The groups are shells around one centre, one inside the other: the same stretched ball of 8 dimensions in 9 sizes.
In the rows, zero is written as 128.
Known rows, each followed by its group:
[164 161  79 137 160 143 137 158  90 155 136 160 102  96 146 141 153 187]
(7)
[195 150 100 130 154 123 137 145  95 138 178 155 103 121 170 126 130 187]
(1)
[175 175  88 132 160 131 122 139  92 142 137 149 100  96 157 153 165 181]
(5)
[180 185  87 137 154 107 143 132 104 117 157 144 108 112 157 137 131 159]
(4)
[171 169  85 134 156 126 134 122 111 136 140 153 103 100 146 149 164 186]
(6)
[192 126 106 129 154 115 137 112 129 140 174 145 103 109 154 125 124 200]
(7)
[178 141  95 149 147 134 143 155 102 149 172 148 103 109 157 136 130 221]
(7)
[185 158  83 137 155 130 126 137  90 139 167 147 106 106 170 139 135 190]
(3)
[173 160  90 129 160 122 146 135 111 138 147 162 110 108 141 127 142 162]
(3)
[179 134  75 128 161 134 133 123 107 150 159 149 102  96 156 125 123 189]
(4)
[188 174  71 115 161 119 149 134  96 126 153 156  81 117 166 122 135 161]
(2)
[162 156  94 141 156 130 137 140 114 150 134 145 102  89 136 148 152 199]
(1)
[189 152  83 131 155 133 129 134  93 141 168 154  97 112 171 137 144 198]
(3)
[172 185  77 145 151 112 135 121 109 119 150 131 107  96 154 151 136 179]
(0)
[172 153  93 148 148 134 131 137 108 146 154 143 101  98 152 155 156 224]
(7)
[178 162 101 145 143 105 148 116 136 122 159 129  91 105 147 150 140 218]
(6)
[187 150  92 127 157 106 145 117 123 128 165 137  98 106 155 123 111 176]
(8)
[187 187  60 128 156 122 141 136  83 119 162 150  91 116 178 133 133 166]
(8)
[169 155  78 142 155 127 147 137 108 139 159 155 118 105 145 128 125 176]
(1)
[175 182  87 129 161 123 140 147  92 132 143 164 112 112 150 134 151 147]
(8)
[171 177  91 146 148 121 140 136 109 130 149 147 105 106 148 153 158 196]
(1)
[168 143  72 151 141 123 171 133 128 132 173 147  99 113 143 126 112 219]
(6)
[169 177 111 131 160 120 132 143 109 142 123 152 100  96 137 153 175 175]
(8)
[181 170  54 126 161 130 133 121  90 129 158 156 105 107 168 129 134 160]
(2)
[192 187  89 127 155 111 132 132  95 120 156 139  87 112 173 144 146 174]
(1)
[162 138  95 138 156 117 155 123 139 144 145 148 111  95 122 126 124 184]
(0)
[161 174  74 145 150 101 153  97 142 113 145 129 110  92 132 142 124 176]
(2)
[163 188  90 148 148 110 145 138 118 126 132 122  87  89 143 161 145 201]
(0)
[175 174  77 150 141 131 147 149 100 132 159 141  82 110 163 154 151 230]
(8)
[180 174 102 144 147 119 134 142 106 133 151 134  88 103 159 159 157 216]
(1)
[180 163  92 120 168 123 130 133  98 141 143 161 111 103 151 128 144 146]
(5)
[191 170 101 115 163 112 130 127 104 131 145 148  89 108 161 136 151 164]
(4)
[177 200  90 136 153 118 140 156  89 125 139 146  88 109 160 153 161 177]
(0)
[187 156  81 132 154 139 134 148  85 144 167 162  98 116 170 134 147 196]
(1)
[194 151  88 113 171 130 114 134  83 150 153 150  96  99 173 128 137 163]
(8)
[188 157 105 144 147 110 133 128 116 129 170 126  96 104 163 147 128 213]
(7)
[176 164 115 121 168 122 117 135 107 151 121 147  98  88 142 150 171 170]
(2)
[193 170  94 132 154 126 128 153  81 136 165 146  90 114 178 142 144 193]
(5)
[182 149  98 140 150 113 129 108 126 133 163 128 102  96 154 146 133 208]
(6)
[189 140 107 126 156 124 132 125 114 144 162 157 102 112 155 133 150 196]
(4)
[192 161 109 128 158 126 116 136  94 142 156 152 103 108 166 148 165 189]
(4)
[159 131  84 137 156 125 150 109 144 148 141 149 108  89 121 131 135 198]
(2)
[179 159 105 126 158 117 136 121 121 137 143 156 102 106 142 139 161 179]
(6)
[184 153  96 125 158 130 125 129 105 147 146 149  86 100 159 146 163 204]
(6)
[177 178 110 137 151 119 146 161 102 137 143 152  92 112 149 147 160 191]
(6)
[186 149  84 132 148 111 159 113 129 122 174 153  98 122 152 122 124 191]
(8)
[160 164  71 146 151 128 157 148 111 139 145 142  94  97 141 137 127 198]
(0)
[180 174  89 145 149 112 135 130 106 123 163 132 106 103 161 147 130 188]
(5)
[177 163  81 134 157 129 135 131 100 137 154 159 111 108 154 136 147 175]
(3)
[182 183  64 123 165 132 131 147  73 134 149 159 101 108 171 131 141 148]
(7)
[170 169  76 136 151 111 157 118 127 121 150 144  96 106 142 134 131 182]
(3)
[167 156  83 149 150 129 134 129 113 142 151 135 103  90 149 152 141 214]
(4)
[201 146  82 117 165 143 116 146  69 152 171 163  95 114 187 126 141 182]
(7)
[186 170  65 138 150 134 138 138  84 129 174 156 100 119 177 137 139 193]
(8)
[165 183  87 149 149 117 148 142 110 127 145 141 105 102 144 149 143 186]
(3)
[182 158  85 133 157 139 122 144  86 149 154 153  99 103 166 145 155 198]
(0)
[184 135  75 139 149 132 147 128 109 139 182 156 105 117 162 122 120 207]
(4)
[170 153 104 132 162 125 135 139 113 150 137 154 109  95 136 138 151 176]
(5)
[190 161  99 130 159 125 125 151  86 142 162 147 102 108 170 135 135 178]
(0)
[175 166  68 136 155 116 143 120 112 127 155 131  95  96 157 136 118 183]
(1)
[170 171  79 136 158 104 144 113 124 122 146 128 107  91 143 135 113 161]
(2)
[152 170  85 147 155 122 145 134 122 140 127 140 108  84 126 150 145 185]
(4)
[156 170  76 150 148 110 158 119 137 125 140 128 100  89 129 145 125 196]
(1)
[181 157  84 131 156 113 127  94 126 128 153 133 100  94 154 145 141 191]
(7)
[172 168  69 139 149 124 161 133 112 126 159 160 101 118 148 129 136 184]
(6)
[173 160  84 124 162 134 142 150  99 150 134 155  82  99 150 135 151 187]
(0)
[187 172  93 126 159 127 120 134  90 138 148 149  93 105 169 150 164 185]
(3)
[185 130  79 128 154 126 153 126 118 142 173 154  94 113 156 115 114 198]
(4)
[167 150  92 140 151 122 149 129 130 143 142 139  89  94 137 143 142 214]
(5)
[182 177  98 128 152 114 149 146 109 130 143 143  73 111 156 143 153 196]
(8)
[180 181  78 138 153 119 141 139  94 124 160 149 106 112 162 137 134 170]
(3)
[170 179 106 148 153 112 124 132 111 132 141 131 115  90 145 161 152 184]
(2)
[181 199  79 131 162 125 114 146  72 131 138 136  93  94 175 157 156 166]
(2)
[178 153  96 156 137 116 160 137 123 126 182 148 111 122 150 135 124 215]
(7)
[171 149 101 141 152 121 144 130 122 140 154 155 116 106 136 136 142 188]
(5)
[173 152  90 129 158 126 148 134 114 142 149 164 107 109 140 126 143 173]
(3)
[167 159  94 138 150 112 154 121 137 132 141 137  90  97 134 143 142 203]
(5)
[175 169  71 150 142 126 155 148 102 129 167 140  87 112 162 142 129 220]
(0)
[196 162  92 112 169 140 113 151  69 153 149 163  90 108 179 137 163 171]
(6)
[170 174  88 141 151 135 154 175  89 144 146 163  93 115 150 140 155 194]
(2)
[181 175  94 132 158 112 139 138 103 128 153 146 107 108 154 134 132 160]
(5)

New rows. What belongs after each?
[179 165  71 130 160 137 129 144  84 143 151 153  98 102 166 137 143 180]
(5)
[189 145  99 135 155 127 127 141  97 146 169 146 103 106 166 135 133 198]
(1)
[189 144  85 139 147 123 153 141 106 133 186 153 102 123 165 119 112 199]
(4)
[150 171  97 151 149 102 159 119 149 126 129 132 111  88 113 148 136 184]
(2)
[185 144  91 132 159 125 135 138 100 143 170 152 113 108 160 121 117 173]
(0)
[171 138 100 148 151 130 146 153 112 153 161 148 109 102 143 133 126 209]
(7)
[184 185  81 124 164 127 125 149  75 135 145 153  98 106 170 139 149 155]
(1)
[177 175  61 126 162 136 143 148  81 136 151 168 100 114 163 127 142 158]
(2)
[168 159 100 130 163 112 132 118 126 139 132 140 111  86 133 140 141 164]
(4)
[188 169  77 131 153 127 126 128  93 132 159 140  84 105 176 149 150 203]
(0)
[166 180  85 135 160 120 132 125 108 131 134 152 115  96 141 147 157 159]
(8)
[167 165  89 145 149 100 153 107 141 118 153 133 112  99 133 137 122 179]
(4)
[166 142 117 142 155 125 140 143 124 155 141 152 111  96 128 142 152 201]
(2)
[165 167  85 153 141 117 157 132 128 128 153 135  94 103 141 150 140 221]
(3)
[180 161  93 130 157 113 127 115 118 136 143 124  84  87 156 150 140 200]
(7)
[170 157  74 136 153 129 160 149 108 140 153 153  90 108 148 126 126 193]
(1)
[176 182  89 126 159 119 150 154  99 133 136 152  84 109 151 136 148 169]
(4)
[175 137 101 130 160 110 145 118 134 140 153 142 111  97 135 122 115 173]
(8)
[168 149  98 128 161 127 144 132 120 147 138 167 113 103 129 129 153 168]
(8)
[163 191  84 135 160 113 142 141 107 130 124 136  96  89 140 147 142 160]
(8)
[184 182  90 112 169 127 125 141  85 139 132 165  95 108 160 138 170 147]
(8)
[176 148  78 138 150 127 145 128 115 140 159 141  89 101 155 138 132 214]
(3)
[189 168  88 120 163 116 136 134  98 131 155 151  97 110 163 126 131 155]
(5)
[177 145  82 135 154 135 144 142 102 146 163 162 106 111 153 128 137 193]
(3)
[174 163  97 153 137 121 165 160 115 133 165 145  86 118 149 143 138 230]
(2)
[187 168  95 125 155 106 141 113 120 120 156 147  98 113 154 135 143 171]
(4)
[178 189  85 143 145  99 158 128 120 107 158 131  91 113 154 143 128 185]
(8)
[169 168  88 135 156 127 137 146 105 145 132 135  81  89 149 151 150 204]
(0)
[158 178  67 146 146 106 165 114 139 117 139 126  86  93 134 145 127 198]
(8)
[171 162  53 138 154 128 146 124 105 132 157 141  97  98 158 132 118 187]
(8)
[168 177  98 154 140 116 159 150 119 127 152 142  93 111 142 152 150 216]
(4)
[179 158  80 130 161 137 125 132  92 144 153 162 111 105 159 138 154 176]
(4)
[183 151 102 112 173 120 122 121 107 146 139 159 112  98 146 125 146 141]
(8)
[180 151  89 144 146 131 138 130 109 138 168 152 101 112 158 145 151 219]
(8)
[180 138 105 138 153 126 137 131 117 146 164 155 113 108 147 133 141 198]
(1)
[188 157  95 126 162 128 116 124  95 141 157 155 112 105 164 140 154 173]
(1)
[189 149  89 113 170 124 125 121  99 141 155 163 113 107 159 118 135 143]
(0)
[165 175  65 155 146 122 150 139 106 127 158 133 104  98 152 144 120 196]
(8)
[190 199  76 127 157 121 131 145  75 120 155 151  92 117 179 144 152 162]
(6)
[189 150  98 129 158 117 136 130 106 134 170 154 114 115 159 124 127 169]
(3)
[196 166  97 129 155 111 137 132  98 123 176 152 110 123 170 126 126 163]
(6)
[199 171  83 115 164 132 124 151  70 140 159 157  83 116 185 132 148 172]
(4)
[169 154  62 142 147 111 174 117 134 119 168 143 100 112 141 117  99 186]
(2)
[194 149  77 136 144 113 159 119 118 118 191 148  95 129 168 120 111 202]
(2)
[173 160  97 152 141 115 165 155 119 131 166 142  95 115 146 135 123 212]
(8)
[194 166  67 118 163 135 125 141  72 139 162 154  87 111 185 131 138 174]
(6)
[190 165 114 133 151 117 131 142 105 136 156 141  86 110 164 151 159 208]
(8)
[183 149  92 136 151 126 159 155 105 139 171 162  99 124 154 119 125 191]
(6)
[162 160  92 126 163 122 142 135 122 149 116 139  82  82 131 143 151 187]
(2)
[180 156  72 135 149 120 157 130 116 129 164 142  82 111 158 129 122 205]
(1)
[177 145  83 129 154 119 149 114 128 136 154 146  92 103 145 130 133 196]
(5)
[180 144  81 131 151 115 158 113 132 130 163 145  89 110 148 124 123 200]
(4)
[167 171  86 133 155 120 156 147 114 138 132 145  81  99 140 139 144 190]
(1)
[179 167  82 126 160 117 144 135 106 133 148 142  89 102 156 130 127 171]
(5)
[181 167  89 129 162 131 123 143  85 143 150 159 111 105 161 138 151 165]
(3)
[177 180  90 136 153 122 132 131 103 129 146 149  98 106 156 153 165 187]
(1)
[175 148  78 130 159 134 149 148 100 147 156 165 103 110 150 120 129 176]
(1)
[171 170 108 140 151 112 148 144 120 135 140 141  95 102 139 146 148 193]
(5)
[194 161  80 125 161 133 113 135  80 143 160 140  86 100 184 144 144 195]
(7)
[185 149  92 132 158 128 120 122 102 143 161 148 110 101 161 140 144 189]
(5)
[157 169  73 132 162 127 146 135 113 144 121 145  93  85 134 140 144 175]
(6)
[189 141  79 135 156 129 136 132  96 139 183 154 115 114 168 119 112 181]
(4)
[175 181  88 126 161 122 142 153  96 138 132 148  83 101 153 140 150 172]
(1)
[165 161  76 131 161 128 141 131 111 143 134 147  98  90 141 137 140 178]
(3)
[186 155  73 134 149 122 146 117 112 126 174 151  98 117 164 130 130 196]
(1)
[158 141  85 140 150 121 170 127 144 142 143 154  98 102 120 126 132 201]
(7)
[192 166 112 133 152 118 131 145  98 135 163 150  98 117 165 143 154 192]
(0)
